The rows come from 4 hidden closed curves, with some noise, and rows from the same curve form a group. Each curve winds through 8 dimensions. The rows are also pushed far along 4 directions, which tell nothing about the answers.
(in the rows, 128 means zero)
Some rows, each with its group after it:
[ 65 201 127  74 171 165  73 112 104 148 145 120 113 104 109 105 163] : pala
[110 165  99 114 165 153 120  93 115 119 127 132 129  88 122  97 144] : von
[130 127 143 152 126 173 142 179 135 138 180 138 158 142  94 174 125] : pala
[127  96 139 129 112 141 163 149 120 106 108 125 107 109 149 151 114] : Lugut
[175 117 120 138 112 103 143 105 150  87 132 130 150 120 155 140 130] : Lugut
[129 125 163 105 122 156  88 209 108 168 167 111 140 129  99 174 129] : Totu
[132  97 161 132 108 115 143 140 125 135 110 120 126 147 123 150 129] : pala
[153 132 109 154 127 106 114 117 117 100  87 115 143 117 157  83 116] : von
[ 85  80 114 136 160 155  91 124 105 175 101  63 110 137 129  69 114] : von
[122 126 147 128 121  98 144 121 142 115 104 132 123 133 127 127 128] : pala
[ 54 140 191  95 151 158 110 211 126 138  93 121 110  96 120 118 104] : von
[148 154 121 146 131 127 126 140 147 123 163 146 113 133 112 159 100] : Totu
[144 131 119 162 138 147 138 158 128  98 156 164 158 114 112 187 101] : von
[102 113 152 140 119 173 140 169 115 136 148 127 136 153  99 174 123] : pala
[170 134 118 139 112  50 147  73 127  91 100 153 135 139 157  92 150] : Lugut
[162  93 133 122 115 128 100 114 122 138 125  74 140 142 145 123 138] : Lugut
[167  92 100 168 128  95 138 100 114 119 127 122 114 140 161 100 121] : Lugut
[ 44 171 114  63 153 197 107 134 137 161 160 124 128  92 104 150 161] : Lugut
[107 125 112 110 127 167 130 117 112 118 125 110 120 107 136 143 137] : Lugut
[178  75 176 142 122  74 163 146 142 128  84 144  99 125 162  97  93] : von
[121 104 128 158 128 149 143 152 116 124 130 134 132 136 117 149 105] : von
[217 150 100 155  95  92 153  83 100  93 128 165 146 131 138 142 149] : Totu
[194 125  80 156 114 130 111  84 110 107 145 125 171 144 140 135 136] : von
[100 170 116 110 157 149 123 110 116 123 133 170 135 114  98 120 132] : Lugut
[142 124 182 119 111 160 128 178 105 179 120 113  98 135 109 158 126] : Totu
[ 63 124 180 109 132 165 143 182 118 145  86 126  94 125 107 121 101] : Lugut
[187  99  67 186 110 117 139  91  95  87 148 148 176 158 125 151 126] : von
[ 91 131 124 107 144 136 128 133 160 150 107 111  90 105 136  96 107] : pala
[116 130 115 119 133 155 117 130 131 106 157 143 124 125 124 175 102] : pala
[206  93  91 144 108 135  87 124  90 104 197 129 171 159 125 191 118] : Totu
[ 82 136 150 121 133 147 103 188 128 170 144 113 105 141 106 136 112] : pala
[179 123 126 164 100  81 136 163 119 102 134 162 145 144 132 157 108] : von
[157  96 101 169 105 106 158 103 108  88 131 138 152 161 134 126 134] : pala
[152 152 124 121 125 106 146  98 140  90 144 180 145 129 125 149 134] : Totu
[126 101 144 124 106 142 140 127 113 144 121 118 134 149 120 154 143] : pala
[167 146 102 134 153 112 132  91 121 100 120 150 147  95 135 104 133] : von
[117 121 109 126 123 164 107 130 106 127 151  84 160 139 116 118 154] : Totu
[111 175 144 119 135  62 198 144 157  45  93 192 113  68 172  75 134] : Totu
[149  99 145 135 121  90 182 110 136 119  56 121  70  96 190  70 120] : Totu
[130 178  55  89 159 132  45  50  95 121 160  98 146 118 133  77 169] : Totu
[101 120 161 117 146 124 123 125 123 160  95 121 106 134 117  96 125] : Lugut
[127 168  82 129 129 129 133  97 152  85 162 165 174 126 124 131 143] : Lugut
[108 106 179 128 150 144 153 189 131 148 102 128  88  94 127 119  95] : von
[103 142 148 115 123 191 129 213 123 142 191 169 138 116 103 233 113] : Totu
[100 150 122  95 131 183  94 130  92 172 126 100 121 114 122 140 158] : Totu
[ 80 153 117  76 171 154  67  83 105 146 126  86 100 108 137  85 150] : pala
[ 45 168 156  79 163 171 119 151 165 171 108 107  84  86 112 103 125] : pala
[136 115 144 141 120 114 111 178 101 115 113 134 142 132 126 132 107] : von
[119 161 116 144 115 166 113 145 117 130 171 118 150 161  77 166 134] : Totu
[109 136 110 152 120 124 132 129 147 125 122 117 141 145 121 107 126] : Lugut
[117 133 124 117 130 117 139 100 111 105 122 166 148 138 114 124 143] : von
[135  80 175 128 107  89 154 159 163 129 109 133 106 140 147 151 100] : pala
[206 141  97 167 132 156 113 135 103 116 204 176 180 135  90 214 114] : Lugut
[118 116 148 119 123 104 159 148 147 126 127 172 132 127 131 142 126] : Totu
[120 121 109 129 134 105 118 111 164 130 144 113 124 132 155 112 129] : pala
[100 145 154 118 156 147 139 159 127 140 126 172 112 111 104 133 104] : Lugut
[134 112 131 134 126 141 127 116 139 139 117  93 104 128 136 132 113] : Totu
[151 130  88 129 134 141 110 115 101 115 157 151 159 136 115 127 126] : Lugut
[ 52 165  77  91 155 160  84  99 135 180 127  90 107 127 116  60 143] : pala
[ 81 153 153  77 159  99 136 113 139 125 112 169  97 105 136  84 137] : von

New rows, each followed by its group:
[128 175  55 103 133 149 127  67 132  92 176 161 175  97 125 161 171] : Lugut
[136 101 128 154 115 128 148 119 109 127 123 114 141 154 122 117 144] : pala
[121 198 126  96 139 106 154 101 133  72 151 230 153 104 114 160 148] : von
[165  80 114 150 115 111  89 130  88 147 146  82 123 164 144 121 130] : pala
[132 157 144 118 136 128 148 120 132 135  93 134 115  98 124 100 136] : von
[121  99 101 156 161  69 144  91 139  97  74 124 105 104 177  35 104] : von
[141 124  81 133 107 147 135 120 135 117 154 147 138 135 129 166 114] : pala
[ 52 172 140  82 145 164  88 131 115 122 122  86 125 117 112  96 152] : Totu
[ 47 156 132  91 150 201 100 144 125 153 142  73 134 117 102 104 158] : Totu
[118 125 144 128 120 123 110 155 152 131 154 127 136 147 114 177 114] : pala
[ 80  98 216 113 128 147 151 193 134 160  67 109  77 120 117 128  96] : Lugut
[168  82 133 145 112 162 140 155 112 152 153 101 142 139 127 145 136] : Totu
[123 135 133 127 141 136 151 128 145 142 120 112 112  99 144  93 144] : pala
[212  71  82 146 102  99  87  57 100 122 130  62 165 164 159  98 154] : Lugut
[142 104 125 149 133 102 120 151 155 119 144 133 138 129 141 146  98] : von
[136 148 136 141 125 130 111 144 121 148  97 114 135 124 120 110 124] : von
[132 114  96 108 136 112  67 108  87 148 156 117 146 155 121 109 145] : von
[ 41 148 160  77 155 156 113 137 177 155 110  98 112 104 124 105 131] : von
[144 135 137 102 147 157  78 153 118 153 193 145 156 128  98 188 128] : von
[128 124 101 114 126 141 145 106 139 106 142 135 140 101 140 152 139] : Lugut
[ 85 178 143 106 129 138 135 164 143 134 117 142 116 100 110 134 132] : Lugut
[207  91  66 172 137  68 116  75 117  83 138 140 164 128 161 101 117] : von
[111 175 116 123 124 158 139 121 111  87 125 167 152 120 100 155 131] : Lugut
[103 109 138 112 135 103 129 117 117  99  90 133 144 124 135  89 131] : von
[ 50 206 100 121 153 131 137  80 147  94  85 131 118 108 134  49 145] : Lugut
[ 78 160 178  91 137 186 117 211 122 190 148 137 102 119  91 156 124] : pala
[152  98 142 171 101 117 178 148 119  99 130 151 143 152 125 155 123] : pala
[ 99 122 149 105 137 107 150 128 148 152 113 151 114 125 132  92 138] : Totu
[143 136 124 123 122 183 101 163 116 115 169 121 162 118 118 189 122] : von
[103 142 121 118 122 120 111 108 112  91 111  94 135 136 129  88 146] : Totu
[141  47 174 133  97  99 131 186 123 166  93  97 104 151 142 143  99] : Totu
[109 120 105 129 121 146 111 155 135 167 143 112 119 144 113 124 109] : pala
[167 104 122 123 148 124  93  98 111 155 116 102 137 124 134  89 132] : von
[137 131 130 111 128  93 156 117 133 131 103 156 106 115 150  72 133] : pala
[156 152 130 115 142 116 128  95 136 120 127 156 141 113 132 120 136] : von
[112 139 145 122 135 128 150 133 144 137 108 121 112 110 124 109 135] : pala
[126 143 139 124 149 167 101 159 113 151 132 113 111 107 114 128 108] : Lugut
[162 101 118 170 143 128 116 128 114 143 126 103 110 134 136 109 103] : Lugut
[147 149 154 114 151 125 131 131 143 128 120 157 129  95 129 126 120] : von
[161 125 108 123 125 115 110 112 114  86 157 143 141 131 142 147 121] : Totu
[214  58 101 162  87  90 108 119  83 144 161 117 164 190 131 154 141] : Lugut
[118 107 149 110 137 139 141 113 121 173  80  84  75 106 160  63 139] : Totu
[ 35 166 189 113 168 117 170 190 210 110  94 170  81  68 145 122  83] : von
[166 116 153 162 106  97 188 146 137  97 114 156 132 125 130 144 124] : pala
[ 93 122 158 157 138 147 131 167 135 151  91  82  81 127 133  99  96] : Lugut
[141 152  91 128 107 171 121 155 127 150 180 152 155 137  98 186 127] : pala
[182  93 113 134 109 120 101  88  75 172 107  75 118 162 133  85 153] : Totu
[138 122 116 159 120 135 140 128 141 117 144 111 122 153 114 136 111] : Totu
[137 179  65 134 123 146 108 111 136 116 182 155 169 134  95 167 132] : pala
[148 141  99 129 123 112 130  88 122  61 134 163 195 124 120 147 145] : von
[157 110  60 137 115 135 111  98 130 127 155 118 141 141 134 138 117] : pala
[105 149 136 109 130 125 116 125 162 124 146 139 136 128 120 164 130] : pala
[147  77 118 155 130  98  98 118 103 136  59  63 117 138 172  34 109] : von
[127 110 114 130 125 136 126 127 129 103 143 138 120 132 137 158  96] : pala
[164  53 113 132 110 117  99 115  99 183 145  93 153 184 120 113 144] : Totu
[122 192 105 161 151 107 160  94 153  74  99 154 108  91 152  87 120] : Lugut
[ 93 202 132 113 141 103 168 141 147 100 118 197 101  90 134 103 130] : pala
[ 96 139 169 105 155 139 119 133 133 180  59  86  91 102 130  52 127] : von
[124 147 125 128 141 157 142 129 141 144 142 119 131 104 126 118 152] : pala
[ 87 159 146 130 179 127 143 132 147 135  98 140  74  84 142  73 105] : Lugut
[ 69 170 158  83 150 164 140 121 164 123 106 118 106  75 130 135 139] : Lugut
[207 153 115 146 108 117 178 104 128  93 140 181 144 103 143 159 144] : Totu
[150 141 103 160 114  81 140 134 134  94 141 162 132 140 136 132 116] : pala
[144 155 116 110 141 135  91 115  92 122 160 141 144 131 110 134 144] : pala
[128  99 152 121 127  96 154 146 182 134 123 136 109 125 156 118 107] : pala
[156 149  50 132 143 121  93  71 107 107 176 138 142 130 141 111 141] : Totu
[115 163  97 112 159 146 110  93 107 129 140 160 146 121 102 110 138] : Lugut
[ 92 204  68 101 137 180 124  98 149 109 172 169 148 101 111 173 138] : pala
[100 158 111 101 156  81 111 107 136 114 130 159 112 112 147  85 133] : von
[150  85  96 159 109 121 135 107 109  96 140 128 144 164 133 139 115] : pala
[121 141 185 109 121 154 111 159 133 153 127 114 131 130 103 179 133] : Lugut
[137 106 118 140 141  89 129 102 120  81 122 142 118 139 147  92 105] : pala
[ 59 187 166 101 155 142 165 137 161 130  97 144 101  81 119 101 146] : pala
[116 138 124 126 135 123  92 149  99 127 117 125 143 128 122 111 126] : von
